The rows come from 5 hidden closed curves, with some noise, and rows from the same curve form a group. Each curve winds through 6 dimensions. The rows are also pushed far along 4 directions, which tell nothing about the answers.
Some rows, each with its group after it:
-100  -99  102   50  -90 -132 -181  146 -247   14  333 -206  126  139  -19   56  345  225  148  -66  -63 -> Z423
 152 -192  243  122   62  -85   74  243  -86   81  214  -35   -6  155  -23  -83  -64   25   72  -29   93 -> Z229
-176  128   59   72 -113  -74 -161  114 -110   57  215 -288  300 -124  -69    6  181   60  -38  -39   10 -> Z20
 -53  -86 -147 -419 -111 -209 -260   74  -72 -237   62  -86 -350 -163   -4  113  236  146   39   -3   29 -> Z20
   4  208 -186  -86  180  115 -157 -322   92 -102 -107   14  253 -172   90  182   58 -216  -26  162 -239 -> Z20
-141  206  -28  -85    8  162 -240 -116   86  -10  204 -180  230 -231   74   64  147  105 -139   34 -161 -> Z725
 -87   49   51  111   -2  190 -115 -125   80   15   63  -47  274 -105   28    3   60  180 -191   92  -85 -> Z423
 -96  -38  -24 -135  -58  -20 -211   48   58  -94   42 -115  -10 -267   -9   52   82  187 -168   57   70 -> Z229
   4   13   83 -154  -60 -109  100  160  -18  -35   90  -56 -261   28    5 -126  117   -2  150  -38   64 -> Z229
  58  -34  -73   -3   28  -64   -6   26 -101   21    1   40   31   70  -18  110  -93  -61   29  -94  -28 -> Z20
 -10  -35  -90 -192  -83  -91 -118   12 -114  -62   37 -102 -129   60  -45   42  235   82  -17  -38 -177 -> Z20
  11    5   -5   11   52   39  -78 -101  -83  -95   65    2  274   22  -59   56   -9   -6  -82   80  -56 -> Z423
  49   54  -63 -164  201  112   94  -88   22  -77 -146   54  -53  180  -36   -2  -25 -137   -5   58 -190 -> Z725
 -72  146  -66 -141  -24  -32  -10   15   15  -57  -60  -87  -46  -90  -57  -28   33 -103  -25   12  -18 -> Z320
 219   62   67    3  316  148  360  -27   64   25 -135  259 -119  310   18 -102 -324 -321  151   13  -58 -> Z229
 -60  -78   12   86  -72  -14   76   43  -18   56 -106   44 -107  120  -48  -50  -25   75    1  -60   86 -> Z725
 -44   48   36   70   44   68  -92 -112  105  -25  -19  -19  127 -135   62    7  117   35  -52  135  -38 -> Z20
  76 -140   91  201  -28  -88  133  121  -78   80  -27   77    2  127  -56  -39 -146  -25   42  -48  167 -> Z229
 -54  132 -123 -152  100  236 -111 -175  276   -8 -118   25  -45 -264  138   84  -63   26 -169   59 -115 -> Z725
-135  -32  -42  265  -83   45  -91 -117  153   52 -214  102  207 -317   92  130  -87  143 -170   59  194 -> Z320
  83 -207  331  411  -36  -55  259  218 -125  169   25  -46  166  329 -186 -248  -59   -5  -68    5  153 -> Z725
 -94 -144  104   90 -262 -212    6  250  -91   59   24 -180 -119    2 -141 -137  125  146  -53  -68  214 -> Z229
 232 -166   71  101  296  138  248  -58  126   31 -209  330 -127  212  106   16 -283 -129   70   57   -4 -> Z423
  54  146 -109   48   66   10   -8  -97 -139   12   17   79  169  122  -35   98  -98 -149   73  -64 -138 -> Z320
  20  -42  -39   -1   63    9  -64   61  102   58  -33   -4  -59 -132   59   77 -148  -19  -29  -38   62 -> Z229
 -62  230  -32 -124   28   37  -62 -101  -45  -63  163  -83  171  -74   68   47  194  -61  113   26 -176 -> Z229
  40  -73  197  264  -67  -62  103  121 -192   56   83  -33  230  216 -183 -147  -11   26  -66    2   50 -> Z320
-120  144 -292  -76  -44  190 -263 -363  256  -47 -245   48  138 -418   94  206  -82   43 -341   87  -90 -> Z725
  70  -35  -43   34   99  -50  -22  -29 -120   39   76   32   80  150   42  129   27  -84  180  -54 -116 -> Z423
 107  207 -150 -148  246  170   -3 -208  -34  -84   18  183   93  104   66  150 -142 -169   95    5 -260 -> Z320
-139   71   59  121 -139  -56 -146   15 -182  -29  146 -177  351   -6 -144  -14  200  124 -120   18  -34 -> Z320
  21  216 -265 -569  157   34 -142  -84  -43 -195   42  -85 -155  -28    2  163   95 -147   19  -40 -350 -> Z20
 -65  -38   97  148 -183 -140 -145  195 -175   67  208 -207  199  -43 -176  -50   53  135 -141  -55   87 -> Z320
  63    7   93  264  124   69   76   11   68  136  -37   44  250  -57   37   22 -196 -121  -48   22   60 -> Z20
-110    9  110  -94  -78  -29 -248  119 -105  -59  405 -212   82  -77    8   11  244  270    9  -30  -11 -> Z725
-134   65 -212 -246   90   22 -127  -61   98 -116 -164   57 -176 -173   91  186  -16   -1   78    3   34 -> Z423
-123  169  -69   80  -12  -12  -87  -84  -26   -4   -8  -64  296 -170   18  103   39  -87   23   19   26 -> Z320
 -88 -108  -30  254 -140   48  -18  -14  176  140 -215  137  -53 -196   92   40 -137  210 -134  -30  204 -> Z229
 -37   14  -99   -1   37  130 -160 -202   67  -45  -73   21  209 -130   18  122  -17   71 -225   78 -107 -> Z725
 -19   46   64  -14  100   98 -126    0  -23  -39  176  -56  212  -37   10   50   31   85  -47   47  -70 -> Z229
  36 -105  144  154   42   39  176  156  109  106 -148   -4 -102   86 -109 -190 -189  -25 -144   21  135 -> Z229
 -98  338 -261   58  167  250 -249 -294  158   86  -15   56  404 -360  190  322 -185  -90  -65  -17 -196 -> Z320
-83  -8  78 340  73  78  61  -8  -1 132 -52  58 272  73  32  39 -78  30  58 -17  85 -> Z423
   6  -87   59 -106  -90  -96  -41  141   18  -25   35  -96 -212  -79   -5  -52  129   99  -37    6   46 -> Z320
  59 -109  -75  -26  -37  -89  222    5  160  -21 -449  193 -369  -66   15  -46 -170 -147  -28   20  204 -> Z320
-127  -67   42 -108 -208 -237  -16  207  -58 -103  -13 -102 -216 -129  -97  -80  111  101   26  -26  287 -> Z320
  79  -46  253  117  -12  -34  119  162 -192   98  310 -138   40  359  -78 -183  180   19  118  -63 -109 -> Z725
  79   11  -58  143  270  121   73 -129   34   59 -116  196  144  131  121  157 -169 -147  145    3  -88 -> Z423
  44  -52   44  -87  -14  -63   17  125  -66   43  105  -61 -193  139   13  -37  125   59   77 -111 -106 -> Z20
-123  -73    1   79   -8   38   60   61  221   91 -306   17 -202 -107   51  -42  -14   77  -68   22  130 -> Z423
  71   -7  112  -24  -45 -102   64   42 -241  -81  229  -22   63  251  -47  -58  225   12  173   -8 -108 -> Z229
  28 -158   91 -133  -77 -234  -26  251 -135  -62  110 -206 -127   45 -149  -70  103    4  -14  -17  123 -> Z725
 146 -202  318  301   66  -10  143  110  -73   65  151   91   94  231   15 -128   -2   88   74   58   90 -> Z20
-130  278 -279 -399  -52   32 -201 -179   53 -149   -5 -177    2 -241  -25   95  134 -118  -90   33 -189 -> Z423
 117   42   -7  -65  139  -49  105  -62  -96 -112  -49   67   57  155  -70   -6  -45 -251   74   77  -59 -> Z20
   0   67 -134 -160  189  -22  -27  -54  -58  -81  -42   57  -36   78   59  158  -18 -163  214  -19  -83 -> Z423
 -41  -44  -23  142  -64    3  101   -4   19   64 -192   67  -25   44  -55  -35 -130   -8  -73  -31  123 -> Z725
-166  129  -24  -28  -20  101 -156 -106  162  -43  -54  -78   62 -262   70   14  155  111  -96  115  -15 -> Z20
-132  -51   98   69 -113   58 -128  122   29   51   79 -138  119 -128  -48  -22   72  309 -246  -17   41 -> Z20
 174 -139  -96 -359   70 -184   51   11 -187 -226  -69   20 -299  290 -127    7  115 -167  101   28 -138 -> Z423
 -14  128   60  268  219  202  115  -28   94  206  -13   55  265   67  100   43 -179 -104   77  -38  -60 -> Z725
 -55   13   24  -47   11  -53  -94  131  -21   45  168 -116  -31  -60   44   50   36   49   92  -79   45 -> Z725
  97   51   24 -248  173    1   35   56 -157 -116  213   -9 -116  286  -45  -25   55  -95  197  -32 -178 -> Z229
   2   66  -26  214   41  150   70 -183   60   68 -215  103  235   14  -22    6 -101  -60 -187   74  -99 -> Z320
 101 -159   23 -250  107  -57   34   70  -44 -137   -2   67 -323  189    1  -10  106   41  104   26  -61 -> Z423

New rows. What belongs after each?
-154  142 -154 -207  -54  -10 -364  -11  -46  -15  231 -246  131 -247   76  211  241  143  -29  -77 -189 -> Z20
 -53   14   -3  -74   57  -48 -241  134 -201   11  303 -257  199   92 -113   81   86   32   -3  -73 -129 -> Z229
 -35   85   14  112   57    7 -135  -42  -49  -18  119  -21  360 -168   35  146  -58  -10  -10   32   37 -> Z320
  68  169 -211 -181  217   73  124 -201  -19  -54 -184  111  -58  198   29   83  -64 -345  172   -7 -247 -> Z423
  40  248 -118 -346   98  -42  -23   -6 -136 -122  114 -100  -90  103  -78   -1   78 -240  118  -33 -235 -> Z320
-144   22   16  121 -226  -71 -265   31 -157   85  381 -237  285  -83    6   64  255  247    3  -90  -37 -> Z423
 161  -20  142  -32   94 -125   47  187 -204  -18  297  -18   -8  182  -38  -23  -35  -86  201  -67    9 -> Z320
 104 -202  225   99  -45 -200   -1  193 -199  -59  221  -42   81  102  -73  -42   88   80   55   22  153 -> Z320
-118   98  -34   28 -101   43  -50 -123  -17  -37  -15    1  123  -72   20   12  156  113  -33   35  -64 -> Z229
  70  214   86  -53  246   86   28  -57  -87  -43  254  -54  228  146   46   -3   85 -210  213   53 -214 -> Z20
  26   56   20 -210   34 -144  -15   61 -216 -185  135  -92   15  135 -127  -13  133 -123  121   35  -39 -> Z20
 251  -66  -37   36  264  123  223 -204  -19  -58 -199  277   59  322   -9   29 -206 -265   24   86 -186 -> Z423
 349 -175  206  228  110   50  348    7  -79  112   83  230    3  409  -17 -167 -262 -164   55  -14  -34 -> Z423
  23  110 -101  -66   32  -54   39  -20  -96   23  -13  -49   13  125  -51   20   15 -212  104  -64 -125 -> Z229
 123  119   60   -2  349   28   56  -28 -240  -36  271   24  303  353   30  117   10 -266  360  -15 -217 -> Z423
  18  -96  -35 -207  -93 -261   27  121  -68 -154  -83  -14 -280  -33  -50   -9   88  -64  110   -4  171 -> Z320
 -65  -54  -39  -31   78    4   50   23  153   -3 -310   15 -174  -41   16    4   -3  -40  -30   48   55 -> Z423
 183   -4  125   68  149   -8   58   51  -96   71  198  -14   96  170   36   -4   14 -114  112  -23 -167 -> Z320
 -23 -204   33 -156 -223 -274  -97  268 -141  -73  133 -101 -345  -13  -59  -30  169  214   92  -92  195 -> Z229
  22   -5  180  315   50   34   18   73  -46  109  136   42  330  -18   11   14 -158   27   -9    2  124 -> Z320
 -62  -79  154  265 -200   33 -102  -23  -23   44  150  -86  307  -91  -71  -74   46  228 -281   52  119 -> Z725
  76   -4   46   84  102   -5   14  -95  -22  -68  -61   25  211   30  -41    5    0 -148  -49  136  -45 -> Z20
-154   67 -197 -190   66  178 -104 -192  252  -97 -320   83 -158 -216   93  103   14  104 -143   88  -54 -> Z423
 -52  -80  106   26  -76   35   40  180    9   64    7  -50  -77   28  -70  -99  -10  218 -167  -68   50 -> Z20
   7  -48   71  -55   30  -41  -15   34  -88 -125   68  -54  117   49 -114  -31   31    0  -66   89   33 -> Z423
  32  -93   18  -23   26   73  -53  -38  115  -23  -27   39  -29  -95   46    7  -41  113 -129   60    5 -> Z423
  14   43  -27  -96   92   42 -109  -32   79  -31   34  -99  106 -170   14   68  -31  -71 -115   52  -43 -> Z725
 142  -40  115  170  145   53  232  -53 -144   38   -7  133  125  431  -54  -85  -30 -136  121    8 -135 -> Z423
-176  121 -105  141 -123  215   -4  -83  304  138 -351   78  -89 -263   10  -53 -173  165 -320   -2   77 -> Z320
 -56  195   17  200   80  136   14 -194  -81   63   84   47  374  127   76   65  123  -27  106    9 -200 -> Z320
 -73   37  -21   77  -68  -10   56   17   24   73 -105   29  -92   18   16  -23   11   14   48  -57   49 -> Z20
 301 -198   46  -47  213  -67  258  -13 -126  -73 -158  161 -127  430  -97  -63  -72 -280   94   53 -141 -> Z423
-53 -32 104 242 -35 127  52  83  96 201  -8  30  47  -5  61 -31 -92 194 -96 -99  32 -> Z20
  64  -18  126   42  -37  -64  141   95 -107   20  107 -103   30  190 -128 -171   21 -112   16   -2    5 -> Z423
 132  -96  -76  125    9  114  118 -160  261  112 -321  213 -155 -122   93    5 -300 -100 -207   27   58 -> Z725
  45  -12   54  293  -35   98   89  -57  149  213  -91   58   82  -56   65  -45 -179  -33 -117  -30   55 -> Z725
-57 -17  39 100 128  31 -21 -17 -10  -2 -94 -55 225  41 -35  48  57 -45 -22  79 -33 -> Z423
 -62 -166   22 -240 -239 -212   63  327  -57  -53  -96 -134 -468   30 -189 -152   68  180 -130 -116  179 -> Z20
  66  -32 -178 -381   89  -61    1  -27   31 -216 -220   82 -335  -23  -73   38 -108 -135  -48   43    1 -> Z229
  71  146  -80 -360  126 -154  -55  -13 -385 -192  330 -166   65  389 -109   71  315 -252  327  -43 -353 -> Z423
 -64   83   33  -28   38   27 -154  -69   34  -65  106  -71  119 -133   69   45  177   47   32  101  -66 -> Z20
 -33 -197  105  307 -114  -37   14   88  -13  164   -5   14   22   68   18  -18   23  196   -6  -63  120 -> Z423
 135  -56  100  281  242  288  191  -98  268  188 -188  270   37   27  171   -2 -350  -36  -76   33   11 -> Z725
 113  -78   -9 -136   57 -120  -22  107  -23  -20   24  -55 -127  -34    1   43  -10  -96   20  -28  -19 -> Z20
 -79   41   45  143  -30   82 -105  -29   95   97   35  -30  140 -174   95   44   56  143  -87    7  -15 -> Z320
 199 -185   91   89  130  -78  161  175  -48  103  -14   83 -160  230  -33  -44 -241 -144   94  -80   80 -> Z229
  56  203  -54 -406   80 -174   -6   61 -212 -192  262 -111 -111   83  -11   29  180 -245  327  -33 -130 -> Z229
  59 -160   96  -74  -72 -243  -74  156 -214 -126  189  -67  -30   46  -58   30  169   70  105    5  107 -> Z320
  33  191  -32 -148  220   91   63  -45  -34  -68   73   28   55  101    4   23  -93 -198  129    0 -114 -> Z229
-226   94  -32   80 -182   37 -160  -51  -16    8   78  -81  142 -123  -24   17   88  208 -104  -35   73 -> Z725
 -36   42 -117 -199  -14  -20 -121  -54  -68  -95   76    4  -98   13   32   91  133   80   82  -28 -115 -> Z229
  17   28 -147 -405   58  -35  -29  -45   54 -241 -146    1 -246  -92  -69    6  -21 -107  -67   91    4 -> Z423
  18  -69  -28   81  -18   45 -115 -102   15   12   -5   -4  150  -62    5   82    2   77 -168   27  -66 -> Z725
  69  -71   21  146  -20  -59   11   38 -134   90    9  -46  191  130  -84   36   -6  -36  -80  -59  -96 -> Z20
 -82  -30  -82   47  -94   60 -104  -14  171  117 -154  -28  -94 -218   91   64   12  165 -165  -44   -5 -> Z20
  45   75  -57 -160  160 -100   37   20 -191  -81   91  -23   -6  236  -22   74   71 -231  284  -49 -123 -> Z423
 145 -107   28  -32   59  -39  280  107  104   26 -303   99 -333  134  -89 -161 -213 -221  -33   11  101 -> Z229
 -88  -66  -63   66   72  131  -89 -111  127   18 -159  111   22  -74  104  121   -5  177  -66   42  -19 -> Z423
  79  188 -191 -327  243  138  -81 -156   17  -93   10    2   45  -10   52  163  -30 -165  -22    4 -347 -> Z20
   4  -40   28  265   -4  142  104  -55  269  165 -311  109   -8 -165   75  -55 -163   32 -220   49   75 -> Z320
-170   33   -2  177 -146  -48 -105   31  -37   36   20  -64  228 -177  -33   44    0  123  -59  -18  177 -> Z229
 142    9 -140  -91  150  -42   38 -103   16  -45 -135  152 -113   20   82  137 -104 -233  142   -5  -63 -> Z20
 -14  202    1 -229    1 -108  -70   34 -176 -121  318 -155   82    4   14   24  264 -106  241  -16 -130 -> Z229
 -30 -158  -15   64  -62   35    0   30  262    2 -360  101 -159 -299    4  -11 -202  138 -312   77  258 -> Z20
 -25 -139   69  116 -172    3   12   72   37   69 -117   10 -133   21  -72 -117   52  232 -219    0   25 -> Z320
 53 -17 -19 -61 -25  47 -22 -89 -56 -76  93  55  25  72 -19   2 -14  44 -28   5 -55 -> Z423
-165   45  -76  -70 -121   31  -92  -58  119  -36 -112   38 -153 -191  103   44  127  186  -22   -1   59 -> Z320
 -12  139  -14  -15   46  -17   -2    0 -130   -1   97 -137  204  111  -97   -9   59 -176   55  -12 -140 -> Z229
 376 -219  421  345  163  111  560  110  -20  151  -14  202   -8  566 -114 -384 -248 -192  -18   72   -4 -> Z423
 -62  -90  249  351  -42   60   92  169   93  205   65  -66  121   -7   30 -150  -40  153  -53  -10  175 -> Z423
  45   32  -66 -305   55 -151 -106  141  -54 -101   98 -188 -135  -82  -58   45   33 -156   51  -23  -21 -> Z229
